The groups are shells around one centre, one inside the other: the same stretched ball of 8 dimensions in 7 sizes.
(in the rows, 128 means zero)
Known rows, each followed by its group:
[ 76 168 185  84 125 141 152 102 170 168 148 114 139 118 159 142 114  92
 111  97 142 140]
(3)
[117 146 138 135 132 142 135  96 155 127 114 128 173  92  90 157 152 109
 140 116 132  96]
(2)
[117 106 141 185 151  99 125 137 126 116 161 100  93 158 121 151 111 113
 140 115 171 100]
(6)
[152 103  55 160  98 142  92 124 138 123 158 141 135 160 102 127 144 137
 148 184 161 142]
(1)
[141 171 141 116  74 105 114 118 107 132 145 131 111 168 115 147 140 108
  92 149 127 189]
(5)
[135  86  71 197 158 144  94 137 134 101 134 126 152 118  96 152 132 135
 168 133 163  83]
(3)
[152  95  64 147 134 134  98 160 122 106 122 112 138 139  76 158 159 151
 158 163 142 135]
(5)
[136 157  86 149 103 117 117 102 148 137 167 115 131 137 157 126 130 111
 109 149 152 153]
(1)
[120 137  99  85 142 170 103 159 141 125 139 112 150 144 111 156 137 146
 125 143 136 174]
(4)
[104 171 132  64  88 161  94 139 123 161 145 145 138 149 170 141 110 112
  90 129 128 219]
(2)
[125 126 112 203 158  93 104 143 104 108 136 100 117 115 155 161 106 107
 126  89 154 106]
(1)
[ 68 185 183 102 177 175 122 123 152 133 147 118 165 104 166 164  88 102
  94  57 141 134]
(4)
[143 143 121 157 107 124 114 104 123 113 119 139 154 121  80 156 153 112
 132 136 131 117]
(5)
[138 124 107 133  90 102  96 157  98 136 154 120  87 181 139 142 122 122
 115 154 148 190]
(6)
[141 193 115  84  78 128 127 103 147 140 170 115 128 171 125 131 149 120
  82 173 132 207]
(0)
[127 203 131 123 134 137 154  71 185 118 185  95 153 141 112 135 146 116
  89 143 147 135]
(1)
[133  81 120 179  92 100 121 114 130 138 138 138 107 149  94 135 141 108
 168 155 162  98]
(4)
[147  92  79 146  49 123  95 114 122 154 118 169 136 135 106 127 155 112
 161 179 142 144]
(1)
[139 167 138 154  95  85 123 113 115 124 176 109  88 182 134 139 124 104
  89 143 150 168]
(6)
[145 116  28 164 168 189  99 112 174  97 114 128 224  65  79 151 165 150
 169 146 142  78]
(1)
[108 121 127  88 105 146 115 141 135 157 105 134 149 113 120 153 142 117
 145 129 127 153]
(2)
[107 173 104 174 206 161 122 102 169  97 141  96 197  62 145 162 117 116
 117  73 147  75]
(0)
[115 178 127 113 105 146 109 110 141 140 175 131 132 157 160 132 110 109
  87 133 148 181]
(5)
[117 107 119 174 149 133  87 150  97 114  91 139 157  87 119 175 119 112
 151  84 134 100]
(0)
[128 158 110  93  69 139 114 108 144 157 158 140 133 158 136 125 139 114
 107 167 139 190]
(5)
[ 71 128 143 100 180 172 113 159 148 145 121 111 160  92 165 165  98 119
 137  71 144 127]
(4)
[ 81 189 197  45 104 136 149 120 158 172 178 105 102 177 164 137 109 101
  79 122 142 204]
(0)
[109 170 181 151 157  93 120 151  99 107 173  85  79 179 147 167  91 107
  80  87 152 158]
(0)
[153 112  90 124  64 135  86 140 108 130 153 155 110 196  88 134 145 134
 130 193 146 189]
(3)
[ 63 189 197 110 156 150 151  88 177 156 163 112 151 103 184 144  91  82
  95  64 151 116]
(1)
[101 120 152  69  95 127 108 176 109 163 141 121  87 181 145 149 114 121
 120 137 140 208]
(4)
[111  82  76 131 137 170 119 125 179 145 134 128 165 108 110 134 143 135
 181 152 162  98]
(0)
[134 132 116 180 122 124 125  87 145 117 121 135 165  96  92 149 150 105
 147 125 142  79]
(2)
[ 91 155 196 130 116 116 128 117 124 145 160 128 102 159 147 148  97  89
 103  96 151 143]
(6)
[118 143 145 196 165  94 140 107 138 108 137  92 132 102 122 161 124 100
 130  88 152  72]
(2)
[147 148 133 104  46 105 115 118 112 146 152 141  98 193  98 135 151 113
 107 182 134 200]
(3)
[118 137  77 139 165 179 123 100 182 121 104 122 221  45 104 155 157 127
 159 114 134  77]
(3)
[ 75 215 235  99 128 135 141  97 142 141 197 119 104 180 164 145  80  83
  55  83 151 169]
(0)
[121 157 160 148 132 130 100 136 103 105 159 129 113 172 112 161 108 114
  97 112 146 152]
(4)
[117 167 154 122 125 127 156  88 175 129 182 101 124 162 102 135 139 114
 110 145 157 128]
(2)
[131 139 105 101 125 144 111 152 138 122 175 103 111 191 110 143 132 145
 112 166 153 187]
(1)
[105 136 200 139 114  94 130 139 111 131 192 111  51 223 123 145  96 104
 101 126 169 160]
(4)
[141 101  80 134 116 146  75 169 100 117 117 140 137 145  99 159 138 141
 145 149 137 161]
(5)
[ 93 166 139 134 148 139 112 125 136 138 151 115 141 113 186 149  93 100
 100  83 147 143]
(5)
[138  80 105 182 111  96 112 136 113 127 111 127 119 124  93 153 146 115
 171 139 148  97]
(6)
[119 223 142  83 109 161 112 101 141 128 169 130 157 151 143 145 122 112
  59 127 126 201]
(4)
[133 159  63 123 115 167  73 133 122 127 128 146 178 106 157 146 125 125
 108 129 128 177]
(1)
[ 90 162 183  82  98 144 117 128 128 159 159 140 113 169 151 143 102 100
  96 116 142 186]
(6)
[127 144 103 120  88 123  80 154  95 144 149 136 108 163 171 141 108 114
  99 137 140 207]
(3)
[152 137 124 190 166  94 141 122 138  76 169  74 106 170  57 161 150 135
 126 145 160  96]
(0)
[127  48  65 114 122 170  85 179 127 138  94 144 155 122  79 156 154 153
 197 161 142 132]
(1)
[ 89 169 160  97 155 157 131 123 153 137 129 111 163 101 138 162 120 110
 113  87 132 134]
(6)
[148  85  81 130  60 116  88 154 106 147 150 146  90 195 111 128 139 132
 147 194 154 187]
(3)
[124 133 122 157 175 125 116 152 126  98 143  90 128 137 105 169 126 132
 127 110 149 119]
(5)
[164  83  73 192  71  96 112 101 128 130 120 147 130 130  76 132 169 115
 174 181 150  99]
(0)
[106 130 174 159 124  99 145 105 139 137 144 114 111 134 118 149 124  93
 134 109 154  97]
(5)
[100 166 186 141 100  84 129 116 113 152 170 115  79 166 180 140  92  80
  87  99 153 162]
(5)
[124 187 152 140  88 118 118  87 126 134 158 141 132 144 139 139 121  90
  86 123 137 157]
(6)
[155 147  74 128  98 149 106 107 143 119 128 138 172 123  82 144 168 132
 130 170 129 147]
(6)
[114 138 128 166 175 122 121 135 129 108 113  98 154  86 123 174 127 114
 135  82 138  92]
(2)
[138 203 164 145  75  92 130  79 123 127 190 126  98 188 132 131 123  90
  65 144 146 174]
(4)
[130 150  97 137 152 158 112 123 153 106 162 111 154 142 106 148 133 137
 119 140 151 135]
(6)
[116 142  89 138 159 182 122  96 185 120 138 126 200  86 108 144 143 128
 144 127 148  92]
(2)
[133  75 122 193 125  88  99 165  91 115 151 116  71 182 110 152 114 121
 151 136 169 123]
(3)
[104 101 141 141  93 105  86 168  87 157 155 138  69 181 180 139  83 102
 122 119 161 180]
(0)
[101  96 106 118 152 176  96 157 139 135 107 137 169  99 117 160 126 132
 164 112 142 119]
(5)
[119 103 136 138 170 138 110 173 117 100 132 102 119 156  76 175 129 142
 147 120 149 123]
(1)
[146 143  77 170 138 151 103 103 141 100 117 135 191  87  90 156 154 125
 139 131 134  99]
(6)
[147 118  96 155  84 137  82 126 105 122 131 164 138 150  96 144 138 121
 134 157 141 150]
(2)
[145  90  23 130  94 155  78 146 134 145 117 145 162 112 132 132 150 140
 163 174 142 159]
(0)
[103 197 145  83 120 174 136  84 181 142 173 126 167 137 132 134 129 112
  91 132 141 159]
(3)
[ 98 103 100 103 143 191  92 154 149 141 132 142 164 122 128 148 118 136
 153 127 150 140]
(4)
[126  83  90 191 150 113 109 140 124 121  97 116 149  80 116 162 137 116
 177 107 147  74]
(2)
[155 123 120 174 107  72 130 127 116 111 155  96  84 177  86 148 150 120
 129 161 153 132]
(2)
[154 154  87 153 127 127 114 118 141 100 177 105 127 172  96 140 144 137
 109 167 154 150]
(3)
[117 184 181  98  47  89 126 105 107 166 151 138  92 169 156 137 121  80
  79 132 127 203]
(4)
[102  71 107 133 130 123 105 172 121 156 108 118 119 113 150 153 119 119
 171 115 150 128]
(3)

New rows, each followed by its group:
[109 110 139 174 181 152 118 132 145  98 152 116 140 139  85 161 118 128
 149 109 166  77]
(1)
[ 70 140 171 145 191 152 150 107 183 135 158  98 150 101 150 151  99 102
 136  71 168  71]
(0)
[140  42 111 170 136  99 124 172 124 112 146  97  74 192  49 153 150 148
 188 173 173 103]
(0)
[138 106 105 137 126 134 132 124 159 118 158 109 124 166  65 141 158 141
 154 175 159 120]
(5)
[ 93 202 152  99 137 145 132 101 156 145 142 111 165  94 175 150 114  96
  86  86 129 152]
(5)
[106 141 124 120 141 149 156  88 198 143 156 104 159 112 114 134 145 117
 142 137 156  99]
(1)
[ 95 101 117 158 158 122 110 156 130 142 136 104 119 112 175 151  98 111
 146  91 161 115]
(4)
[ 67 144 227 128 162 107 145 145 129 142 176  90  71 173 161 158  76  93
 104  70 166 132]
(1)
[ 74 192 214 132 171 119 147 109 139 131 143  96 134 104 164 169  93  81
  89  44 139 112]
(1)
[143  85 110 170 111 137 107 124 130 110 143 147 127 167  49 145 149 132
 166 169 160 102]
(0)
[121  56 115 157 107  84 104 184  97 148 145 109  55 185 137 143 113 123
 162 147 169 150]
(1)
[138  39  75 165 106 116 101 163 125 137 142 127  93 172  94 134 140 140
 189 180 172 122]
(1)
[ 99  95 146 145 126 123 106 151 109 146 105 136 126 112 134 161 114 103
 156  95 143 116]
(2)
[101 103 145 100  91 135 102 155 116 163 139 144 103 166 139 141 112 113
 137 136 149 174]
(6)
[132 158 122  98  80 151 105 115 134 137 165 147 130 180 109 133 136 122
 104 168 141 190]
(5)
[124 117  98 143 163 165 117 126 156 109 109 121 186  88  75 164 155 135
 163 123 138  87]
(6)
[101  77 105 154 149 129 128 139 160 148 137 105 127 113 139 141 123 120
 176 122 169  91]
(1)
[148 134 121 149  87  95 105 132  95 124 120 131 115 145 102 155 146 112
 124 143 129 155]
(5)
[136  86 109 168 139  96 148 128 154 121 138  86 111 138  75 148 160 130
 173 154 161  84]
(4)
[ 89 163 196 107 131 115 157 111 158 149 178  95  97 167 140 142 111 100
 103 111 157 143]
(5)
[123 124 155 181 117  88 110 133  95 121 138 125  97 150 125 157 113  98
 125 107 150 121]
(5)
[127 141  86 140 149 173 108 109 155 115 100 136 210  63  97 161 154 126
 148 116 127  97]
(5)
[129  91 140 123  86 113 121 143 121 142 140 132  93 184  76 144 146 124
 154 168 150 148]
(2)
[115 161 172 131  79  83 103 144  83 146 180 124  54 209 177 139  87  93
  74 123 152 210]
(4)
[110 119 127 121 155 120 127 163 138 130 154  81 102 156 131 155 121 132
 131 125 155 146]
(3)
[123 144 141 173 102 103 128  84 132 137 118 139 148  94 125 147 136  84
 133 108 138  94]
(1)
[ 71 230 174  88 169 179 142  82 185 141 164 109 189  87 185 149  98  94
  70  64 136 138]
(0)
[ 88 200 158 101 108 126 133  95 153 168 165 116 134 119 211 132  98  82
  76  94 141 173]
(1)
[142  74  76 127 110 135  91 172 110 128 100 131 134 135  81 159 157 145
 172 162 136 146]
(2)
[100 116 136 113 135 145 144 121 177 148 169 106 121 155 118 133 128 123
 145 144 167 123]
(4)
[130 138 110 139 102 117 105 125 111 138  93 137 156  88 130 159 143 104
 133 115 119 137]
(3)
[126 159 142 133  74 126  87 119  91 139 125 167 134 138 139 150 118  94
 101 119 126 174]
(4)
[137 116 107 166 156 138 136 111 166  99 157 103 143 144  57 149 155 139
 153 154 162  84]
(5)
[141 100  85 137 111 136  72 175  86 120 103 142 135 136 106 164 136 135
 145 139 130 164]
(3)
[101  89 103 109 140 146 103 175 132 150 121 113 128 125 145 153 120 132
 158 123 149 147]
(2)
[109 171 155 181 144  96 141  89 144 126 158 100 127 111 161 146 109  86
 104  86 154  98]
(3)
[129  60 113 134  94 109 118 158 126 146 144 121  81 186  88 137 142 132
 173 177 164 141]
(3)
[148  72  77 220 170 100 118 144 130  90 131  90 123 124  75 160 147 138
 179 137 167  60]
(3)
[ 79 146 150 120 154 160 127 119 167 148 172 116 137 133 168 138  93 108
 118  99 165 128]
(1)
[134  95  28 147 160 175  88 150 153 117 115 120 189  85 117 150 146 151
 169 142 146 113]
(1)
[117 109  88 149 184 162 122 134 165 110 115 103 183  80  94 163 146 138
 167 114 147  78]
(6)
[124 111 140 192 148  68 130 146 111 115 149  82  79 150 129 158 117 109
 135 109 162 106]
(3)
[ 92 162 181 112 100 123 144  95 158 161 187 123 101 173 156 125 104  92
 100 126 162 154]
(4)
[158  76  94 230 137  72 110 144 102  93 138 103  92 154  80 156 141 125
 164 144 165  82]
(4)
[ 94 129 198 163 156  96 120 156  98 119 153 103  78 166 139 168  86  99
 114  76 158 124]
(1)
[ 91 165 152  89 157 165 135 126 170 135 175 100 137 151 138 146 113 124
 105 117 154 153]
(2)
[130 145 147 178 152  79 134 132 116 104 148  81  99 144 114 165 127 111
 116 107 149 114]
(3)
[112 118 163 127 144 100 137 162 127 125 177  79  64 202 110 153 117 128
 123 135 165 151]
(4)
[164 129  68 173 115 114 122 102 146 107 134 113 152 121  77 143 172 130
 145 168 143 109]
(5)
[106 171 148  75  68 134 113 120 130 171 163 140 113 168 171 129 113 101
  88 141 137 214]
(5)
[ 78 146 177 160 179 126 135 121 143 130 139 102 137  96 161 163  93  92
 123  54 154  86]
(3)
[135 138  83 162 125 107 122 114 143 131 136 102 141 104 145 142 139 113
 131 131 145 123]
(3)
[128 146 160 151 132 107 144 110 141 111 159 102 111 163  79 153 142 115
 121 135 151 114]
(6)
[123 145 148 121  65  77 105 147  84 159 145 125  71 175 172 142 110  94
  96 131 137 206]
(3)
[126 146 135 112 115 113 122 141 120 131 133 107 117 147 116 157 139 119
 116 132 132 165]
(5)
[137 144 112 177 171 123 137 110 155  91 149  88 148 122  81 159 148 129
 133 125 152  84]
(6)
[145  87 104 170  77 104 104 125 113 134 136 147 106 162  93 136 143 115
 157 168 155 129]
(5)
[101 134 146 182 188 151 113 120 138 100 127 123 167  91 113 170 110 110
 138  71 151  66]
(0)
[117 177 136  83  98 153 132  96 160 147 141 132 162 127 115 141 148 112
 107 141 128 163]
(5)
[136 159 124 152  93  76 125 119 120 137 179  98  79 177 161 132 118 103
  92 144 154 175]
(1)
[128 181 137 139  97 103 125  96 127 137 136 122 137 118 144 147 133  93
  96 118 129 150]
(6)
[ 80 196 197  90 154 153 142 110 157 136 163 106 141 135 146 157 104 102
  84  83 141 148]
(5)
[115 133 147  98  76 102 135 124 133 168 138 119 102 153 136 137 138 103
 126 147 139 170]
(3)
